The rows come from 4 hidden closed curves, with some noise, and rows from the same curve form a group. Each curve winds through 8 dimensions. The rows are also pushed far along 6 directions, which tell nothing about the answers.
Some rows, each with its group after it:
-146	80	-79	37	-105	114	20	-140	108	29	7	-23	99	257	186	45	52	-74	-20	-61	-31	-31	-139	218	76	-52 -> k505
72	65	203	-554	53	96	9	-85	-41	-190	-173	19	-58	21	-152	-67	386	-132	-180	-133	137	-237	108	-46	-110	-113 -> k505
12	73	-26	61	-79	-169	-93	-28	98	-39	-11	33	-87	-21	35	-74	-47	61	-3	-3	19	31	-32	10	-25	98 -> k505
-516	225	-237	218	34	-3	47	-172	-5	-3	210	-200	92	-106	145	-71	-126	-295	18	158	-202	264	-97	58	199	183 -> k705
128	174	10	41	-205	-223	-479	-379	265	-121	-192	-204	-336	163	42	330	13	54	149	111	-142	-119	-3	101	367	-86 -> k601
-183	78	-60	276	50	37	156	42	-55	21	277	-43	128	90	-91	-56	25	-100	34	-25	3	78	-126	-51	25	141 -> k601
-4	-126	146	202	-252	-175	-309	15	13	44	-87	-60	-164	-166	-50	185	-355	255	268	310	-79	66	115	-198	128	79 -> k705
115	-185	121	86	52	270	407	49	30	244	430	76	400	200	-184	-65	413	-114	-27	-298	317	-79	-317	29	-24	-101 -> k39
18	-95	353	-153	-292	89	76	-55	-181	-144	-103	80	160	110	-121	160	308	100	-56	10	296	-35	229	-407	-185	-6 -> k39
-229	-93	-49	6	-77	-86	66	126	-107	11	-14	5	-34	-19	76	-16	-266	37	15	77	11	244	69	-6	-153	136 -> k601
615	-34	28	437	6	-200	-275	-56	120	164	-89	77	18	-303	-104	144	-21	267	148	244	-53	-164	63	-253	151	-26 -> k505
8	38	133	204	-22	44	82	244	-69	78	96	18	139	-38	-114	-181	-219	163	-38	138	-28	-95	154	-216	-224	134 -> k601
53	-71	31	-91	-100	-8	53	12	55	-1	-64	-36	118	129	3	72	124	-44	-125	-24	171	12	53	-43	-122	-71 -> k505
-95	-229	86	-144	-39	120	289	44	-190	112	102	103	87	76	-139	-7	38	-17	97	-118	60	14	-106	21	-77	-3 -> k39
-78	48	-135	-29	-21	-129	-170	-15	150	-59	33	-115	-153	114	71	41	76	-31	35	-82	54	11	-190	206	134	55 -> k39
224	-10	-258	196	11	-229	-154	-256	249	18	-31	-87	69	-76	-19	212	275	-169	32	23	91	-23	-246	10	274	-90 -> k705
148	-75	56	132	-5	-41	-32	95	0	66	-29	-103	220	-145	-147	74	58	-31	-52	244	97	-36	154	-326	-54	-31 -> k505
12	-108	-165	234	68	-7	38	-16	-34	77	76	12	100	-25	70	111	58	-80	133	56	-21	190	-130	34	145	-56 -> k601
-239	86	-156	-75	234	7	-133	220	186	-34	64	-54	-193	-44	211	-262	-329	-67	-59	-65	-120	128	-95	381	-13	-4 -> k705
408	-56	181	-67	211	44	117	192	82	117	73	197	138	-218	-59	-351	137	53	-160	-77	123	-31	98	-87	-259	-175 -> k601
-228	-12	4	-14	11	-47	147	-33	-47	-63	149	4	40	11	-70	-37	11	-206	-23	-22	113	231	-67	-24	-55	84 -> k705
406	120	-228	-98	215	-95	-139	-28	335	-38	-153	192	-2	9	144	-210	307	-52	-159	-252	79	-274	-309	348	16	-171 -> k39
-383	4	-133	-90	11	89	131	-26	-160	-81	89	25	69	4	79	-45	82	-234	75	-19	24	160	-221	156	92	89 -> k705
-18	114	94	58	-147	-9	-142	-194	60	-55	14	-72	-221	236	28	173	-90	127	93	-63	-93	-46	14	96	157	22 -> k705
-48	-123	114	-58	-160	72	3	-82	-123	3	-81	-22	-10	168	34	232	1	29	100	64	-21	101	116	-47	40	-115 -> k601
62	79	-229	26	87	-101	-256	14	157	-42	-74	41	-317	103	373	-30	-86	116	108	-132	-152	159	-140	449	175	-79 -> k601
415	92	50	124	72	-26	-165	11	-63	-33	-61	40	88	-147	-118	41	380	67	29	141	100	-228	32	-187	83	41 -> k505
-416	70	-160	91	-71	-109	55	-140	-102	-1	135	-311	57	-56	1	126	-40	-282	11	224	-45	336	35	-90	134	192 -> k39
-119	-50	140	140	52	115	76	37	103	92	256	43	92	-7	-112	-115	-104	-60	64	-51	27	17	-148	33	31	-28 -> k705
15	163	-177	-307	1	-136	-76	-168	-93	-192	-273	-66	-82	-148	117	31	228	-190	-144	93	4	34	86	23	27	23 -> k705
-56	-183	54	-27	-15	34	191	110	-69	15	208	55	24	163	-130	38	153	9	51	-234	239	82	-166	15	-47	40 -> k601
-249	-67	158	-299	-89	-29	32	46	-210	-73	-149	-165	-46	-211	-185	23	-169	-62	-71	237	-53	55	356	-354	-147	66 -> k601
-164	-114	101	-54	-20	69	44	-20	-170	-78	-30	5	98	-163	-178	102	114	-72	72	84	47	5	87	-334	30	8 -> k39
-135	36	-164	-61	138	89	131	16	31	-16	-13	43	218	11	75	-161	127	-286	-98	-1	-21	16	-137	106	-41	-106 -> k601
-2	-3	93	156	-18	60	-126	176	-194	-18	-32	-46	29	-28	-35	106	-63	122	106	249	-33	6	187	-174	13	108 -> k505
-104	102	-106	-35	-20	-98	-111	-10	-73	-121	-98	-81	-163	65	210	27	-18	-26	13	78	-97	228	105	94	26	19 -> k601
-197	0	186	-39	-147	116	-73	-1	-170	23	-46	-106	-104	-65	66	96	-315	114	84	226	-161	115	285	-93	25	48 -> k705
292	49	133	-315	17	-24	-16	21	119	-60	-149	151	-243	81	-12	-174	22	263	-147	-323	-26	-257	113	72	-198	-98 -> k705
-162	-13	74	146	167	125	68	190	36	169	199	-86	-21	-57	-11	-160	-432	48	11	65	-207	105	143	18	-64	25 -> k39
509	-64	21	677	8	-256	-121	-117	75	142	178	-12	68	-164	-283	296	51	157	197	186	65	19	-10	-368	211	80 -> k505
-504	-60	199	-72	-223	165	-103	150	-148	-75	-25	-13	-262	420	229	133	-449	200	190	19	-79	239	127	254	-65	103 -> k505
223	-21	240	-73	31	4	36	38	79	11	92	107	-93	26	-121	-112	-8	135	-58	-169	103	-50	66	-36	-138	-50 -> k705
-85	-94	68	-74	-30	63	40	171	-76	-23	-89	-39	131	-21	-151	-9	-27	-8	-17	102	0	-144	108	-234	-106	-46 -> k705
71	-34	-1	-6	-2	98	-34	34	-35	102	-1	10	-14	-43	23	-8	3	139	93	-31	-110	-154	-32	50	99	-14 -> k39
3	-246	77	21	-216	175	143	85	115	169	125	31	79	414	86	127	-24	235	43	-327	150	-70	-161	178	-26	-146 -> k505
-207	72	217	-80	-228	39	-87	-88	-320	-139	-111	-245	-55	-30	-114	275	-72	-24	48	382	-61	75	389	-343	47	112 -> k705
9	-145	205	-251	-245	-22	-24	18	-66	-25	-30	-1	-94	71	-79	69	128	165	36	-103	199	-41	32	-73	-56	32 -> k601
-460	-69	-160	239	231	251	334	119	-173	55	336	26	338	-114	-55	-116	49	-274	62	-42	-21	192	-188	-97	57	100 -> k39
-412	-1	-224	-135	-102	30	316	-268	67	-41	92	52	167	302	178	-14	211	-345	-102	-292	141	204	-351	293	-13	-24 -> k505
136	165	-208	85	224	-62	-208	-152	388	51	115	48	-194	-39	118	-162	59	-21	48	-263	-130	-165	-386	422	287	-63 -> k39
-298	193	-18	98	104	-13	89	63	6	-40	37	-77	232	-208	5	-290	-180	-264	-207	274	-92	146	195	-219	-218	116 -> k39
-325	134	-282	-230	253	83	168	215	-24	-70	-29	-90	187	-127	195	-326	12	-334	-288	39	-29	127	18	122	-196	13 -> k705
134	-13	154	-78	276	211	310	310	70	292	177	180	407	-450	-61	-678	-67	-54	-248	36	-16	-128	70	-117	-368	-57 -> k39
-312	121	-291	280	169	-138	69	-68	132	-48	234	-110	55	-23	-27	-73	-42	-307	-9	-20	-62	210	-225	36	117	124 -> k705
-266	-352	104	371	-144	176	147	433	-287	162	156	29	200	124	-93	148	-365	270	283	152	4	111	53	-236	-96	92 -> k705
212	48	100	-489	92	51	105	22	148	50	-114	145	-99	-90	178	-365	34	71	-320	-288	50	-70	127	217	-304	-131 -> k601
-55	30	-71	-112	70	-45	-8	48	32	37	-151	74	-143	-21	149	-143	-354	19	-47	34	-211	67	98	196	-142	-20 -> k39
-228	-94	292	15	-4	215	37	258	-105	107	112	-95	56	-10	27	-55	-358	105	-15	180	-37	184	342	-130	-183	22 -> k505
-13	53	115	-31	-175	83	68	-67	-171	-59	-100	-65	131	150	-152	135	128	21	-9	105	-8	-210	147	-239	-41	33 -> k601
-81	338	-641	33	427	-186	220	-136	144	6	66	-30	307	-548	215	-487	287	-550	-361	9	-107	163	-222	80	-5	108 -> k505
101	-65	-119	-188	-6	3	182	-264	57	54	16	8	159	-20	20	80	425	-215	-122	-184	202	12	-185	74	72	-94 -> k601
-110	106	-125	223	-108	-178	118	-112	-95	-63	180	-106	206	51	-127	45	327	-228	2	99	202	135	-162	-166	37	229 -> k39
154	43	-300	415	137	38	135	-71	83	196	283	111	287	-78	134	-94	334	-66	73	-152	67	8	-430	171	207	59 -> k39
67	-141	10	-177	-45	31	287	-143	-162	10	54	93	154	102	-216	73	406	-161	27	-160	178	-87	-200	-24	-2	-28 -> k39
112	170	-87	-21	338	65	113	109	-20	1	16	20	25	-204	-53	-269	-27	-72	-162	-22	-197	-119	126	-51	-102	-11 -> k601
-121	198	-130	187	-24	-101	-220	-86	44	-28	0	-206	-4	-124	158	50	-14	-90	2	277	-79	141	73	-18	159	141 -> k505
85	-87	351	336	-113	157	-85	231	-43	136	188	86	-43	143	-106	25	-307	424	237	38	-48	-109	106	-101	-39	72 -> k505
-72	-332	135	-145	-38	202	273	58	36	207	174	160	66	80	-5	-44	-49	115	52	-359	114	42	-163	126	-72	-147 -> k505

New rows, each followed by its group:
156	67	104	75	44	43	29	28	36	1	51	194	-56	96	-29	-157	-29	136	43	-126	-68	-124	-49	74	-65	-36 -> k601
-277	90	-289	185	21	-83	11	60	-13	21	37	34	1	-32	303	-154	-230	-39	48	54	-146	262	-134	238	3	160 -> k601
-29	29	55	-9	-160	85	219	-143	-122	35	74	73	162	140	41	-9	222	-19	-34	-88	90	24	-50	-26	-55	43 -> k601
-81	184	-136	-242	35	35	67	-186	-108	-109	-92	-81	15	-38	87	-38	297	-189	-120	-36	-77	-25	38	13	74	-1 -> k601
-383	255	-351	-5	158	-61	23	-106	-71	-168	13	-91	65	-117	153	-178	174	-404	-12	104	-174	173	-156	97	146	84 -> k601
229	-9	106	-185	-75	-103	17	-6	-207	-46	-227	69	-54	-223	-139	-5	52	150	-53	100	-12	-137	269	-304	-160	64 -> k601
107	-4	-54	-56	6	-112	-79	175	-15	-69	-220	37	-51	-38	24	-64	-121	122	-60	70	-53	-85	150	-92	-169	-7 -> k705
-232	13	-76	-82	82	-27	63	13	-159	-88	-37	3	-134	-64	-41	-16	-164	-59	48	8	-158	89	54	-21	-18	87 -> k601
-96	-66	-48	188	28	182	37	108	4	76	31	106	243	-18	146	-33	-19	15	33	21	5	3	-68	-12	3	-48 -> k39
138	-109	222	129	-202	-27	-28	-107	59	199	160	-70	-34	76	-186	136	-41	161	184	37	11	-93	-58	-48	124	12 -> k39
174	58	26	235	175	0	18	202	12	102	127	80	36	-263	50	-232	-140	185	-60	28	-48	69	154	-128	-127	92 -> k39
-211	157	-104	-85	-42	-100	130	-172	-262	-188	-13	-90	9	-87	-44	52	205	-219	-71	98	15	174	88	-187	3	195 -> k705
-65	-157	221	-303	-176	55	-153	-51	-18	-63	-196	13	-178	33	-26	167	-53	141	89	-36	12	-85	120	-53	27	-108 -> k39
-72	-202	265	9	-182	111	60	52	34	60	188	87	-119	320	-19	111	-143	214	148	-239	141	76	-91	132	-22	-37 -> k705
264	1	-174	65	82	-28	14	-207	105	99	55	13	170	-166	54	21	432	-148	-6	-51	80	-28	-217	40	224	-103 -> k601
-90	-154	-98	-54	-53	85	67	22	-71	96	-106	61	-26	14	176	83	-174	131	79	-69	-130	66	9	98	17	-77 -> k705
-57	95	-27	-68	158	-5	106	-27	-4	-52	101	9	11	-178	4	-170	124	-112	-144	-100	29	118	41	-70	-52	69 -> k39
-124	-33	-166	-215	-90	-47	58	-58	41	-63	-36	28	37	86	101	-41	274	-102	-41	-208	149	-26	-257	162	24	-4 -> k505
-44	125	-173	-155	-72	-107	-32	-110	-60	-143	-173	-81	-218	215	214	144	32	14	-95	-95	-32	115	84	186	-19	59 -> k601
121	10	106	-14	89	121	-3	40	100	71	102	-7	85	30	49	-63	129	-26	-106	-54	128	16	14	73	-32	-66 -> k505
-25	-17	63	-59	31	2	-19	-99	-13	-3	22	13	-228	-26	29	55	-183	77	62	-81	-108	106	64	88	60	-20 -> k705
-131	-28	-266	158	190	-22	171	-198	108	103	303	77	124	-129	85	-102	219	-297	77	-189	32	259	-430	220	236	-12 -> k601
7	162	-45	8	-29	-103	-42	-161	-4	-82	-150	-76	-125	31	33	72	-148	10	-85	76	-193	20	237	-89	-33	25 -> k705
143	123	-101	126	119	23	-25	-104	-12	-22	116	-64	132	-106	-41	51	335	-193	-6	68	91	-51	-155	11	215	13 -> k705
-28	263	-153	-311	94	34	180	-90	-63	-107	-212	-52	84	41	124	-161	107	-209	-386	-30	-70	-60	211	37	-242	1 -> k601
34	73	62	-57	58	-71	-46	-4	-123	-36	-58	43	-96	-296	-19	-122	-72	51	-1	125	-89	59	190	-162	-58	119 -> k505
55	-200	160	96	-88	-13	-96	133	51	65	-16	30	-47	64	-169	127	-229	167	156	58	18	-97	-1	-86	-4	-49 -> k601
-280	59	84	-12	-27	124	105	154	-67	99	11	49	-35	-29	213	-262	-511	137	-63	61	-244	154	230	78	-242	80 -> k601
-188	93	-147	173	95	5	94	-136	21	13	114	-17	-1	9	-51	3	-119	-143	41	-31	-170	29	-127	59	113	74 -> k601
-104	-234	146	-115	-121	140	67	-50	79	144	93	56	92	59	-20	38	46	-2	106	-126	119	-9	-184	99	65	-116 -> k39
219	-9	332	-146	-15	-56	-252	36	-1	-93	-189	103	-327	-2	-122	48	-213	249	73	51	-59	-111	262	-70	-94	-33 -> k505
-134	-261	162	-31	-184	19	57	151	-66	91	59	-86	55	-24	-121	94	-82	155	77	29	91	68	119	-273	-74	7 -> k705
-47	-48	1	277	-31	-105	-34	196	-141	124	14	-88	35	-404	-40	-74	-404	206	70	329	-201	122	307	-383	-85	183 -> k505
53	50	-111	361	-158	-241	-288	-119	-58	-80	-48	-133	-202	13	44	381	-51	183	207	169	-51	141	72	-137	254	177 -> k39
130	-139	-75	-212	-43	-128	-120	10	197	5	-213	38	-233	72	109	50	-111	196	-29	-220	-35	-66	6	142	-36	-154 -> k705
-88	96	138	-27	-83	-41	-168	-83	77	-46	-32	-167	-66	-40	-75	19	-84	-36	11	190	-93	-28	161	-148	65	-23 -> k601
-219	258	-6	-425	278	124	33	197	110	-96	-132	67	-297	34	268	-521	-464	21	-287	-192	-342	-1	246	374	-342	-50 -> k601
-20	83	3	-10	-160	-66	-95	-11	-50	-111	-130	-36	21	152	96	29	110	1	-1	114	25	11	46	-10	-37	13 -> k601
175	-81	260	-414	65	250	313	191	-142	36	-102	369	99	5	19	-405	64	152	-156	-265	43	-183	105	45	-423	-143 -> k601
223	139	-99	-69	84	-246	-60	-347	170	-88	-4	39	-67	-261	-122	-61	316	-195	-63	-69	58	-50	-165	-59	146	-1 -> k705
-113	-133	86	-82	17	116	6	146	-68	51	33	7	40	-94	-33	-73	-12	13	108	46	-31	1	-6	-60	26	-71 -> k601
-96	-192	-48	148	-78	77	110	60	-43	120	40	84	259	-28	18	31	-8	-37	112	63	66	33	-161	-32	20	-43 -> k705
-144	-78	294	-161	-185	159	70	264	-275	27	-93	38	79	-48	60	-152	-194	215	-8	196	-61	57	379	-234	-288	23 -> k601
28	16	34	14	-200	-78	-182	-132	-173	-163	-239	-115	-241	245	-32	451	-82	131	129	134	-87	-14	203	-80	126	16 -> k705
112	27	-100	301	39	-52	-26	16	29	48	154	29	31	-44	87	27	89	100	58	-55	57	102	-91	7	92	96 -> k39
-234	103	-184	-157	137	160	266	71	-73	48	63	101	292	-129	290	-419	168	-251	-180	-49	-23	153	-100	174	-151	-14 -> k601
-234	155	-20	-108	76	60	53	-136	59	-29	-16	-99	90	-61	78	-144	-37	-281	-136	117	-160	95	101	10	-17	-79 -> k601
216	92	-71	461	188	-101	-9	138	44	101	247	-31	47	-193	-168	-94	-69	100	40	71	-53	-47	-28	-168	52	162 -> k601
-380	27	174	-378	-243	30	-135	0	-59	-116	-267	-107	-146	84	198	-37	-312	9	-43	212	-153	137	323	28	-149	-54 -> k601
-208	55	-16	176	89	117	18	218	-2	41	164	-106	125	41	41	-108	-118	-29	-31	90	-24	63	41	-8	-48	86 -> k505
199	-112	135	151	-116	53	-165	56	-63	-15	-148	160	-128	99	19	214	-118	362	183	-26	-48	-125	91	-85	36	-44 -> k39
312	107	-63	-1	141	64	-112	119	153	104	-134	97	-28	-91	238	-205	-153	190	-116	-23	-157	-164	88	207	-82	-132 -> k705
-148	-58	112	-48	-54	-12	-7	90	20	-71	56	-54	37	145	-97	-16	31	-93	14	35	119	50	-21	-47	-59	-31 -> k601
14	-114	-52	90	-67	-88	-94	-125	61	115	-17	-84	-115	-95	44	214	-182	75	107	59	-65	134	17	13	156	-4 -> k601
-20	47	46	51	101	-95	-131	95	95	-91	40	-88	-169	6	-147	3	-183	13	6	29	-50	-11	64	-49	8	13 -> k705
48	19	72	-49	140	106	193	56	-60	4	86	250	144	-177	-81	-320	158	-13	-56	-158	37	-126	-92	-88	-139	31 -> k39
143	-49	216	148	-107	22	-57	157	-63	58	-41	-120	28	71	-127	141	-199	205	-5	210	-10	-50	333	-278	-129	-6 -> k601
-467	-117	92	-276	-117	28	21	84	-185	-33	-111	-160	-103	-119	-16	42	-363	-40	19	188	-132	178	268	-153	-92	70 -> k601
-124	49	-108	237	159	-13	212	22	102	80	304	-32	212	-50	-126	-152	-6	-213	-93	-51	65	83	-167	-25	-39	111 -> k601
-21	100	-11	64	33	-28	-148	-2	190	-35	10	-121	5	49	-16	-4	-4	-73	-64	49	6	-59	-7	12	43	-33 -> k39
-37	-159	113	-195	-86	129	29	40	167	63	54	-56	-27	316	-20	100	-3	44	-46	-248	178	-97	-112	203	-28	-129 -> k601
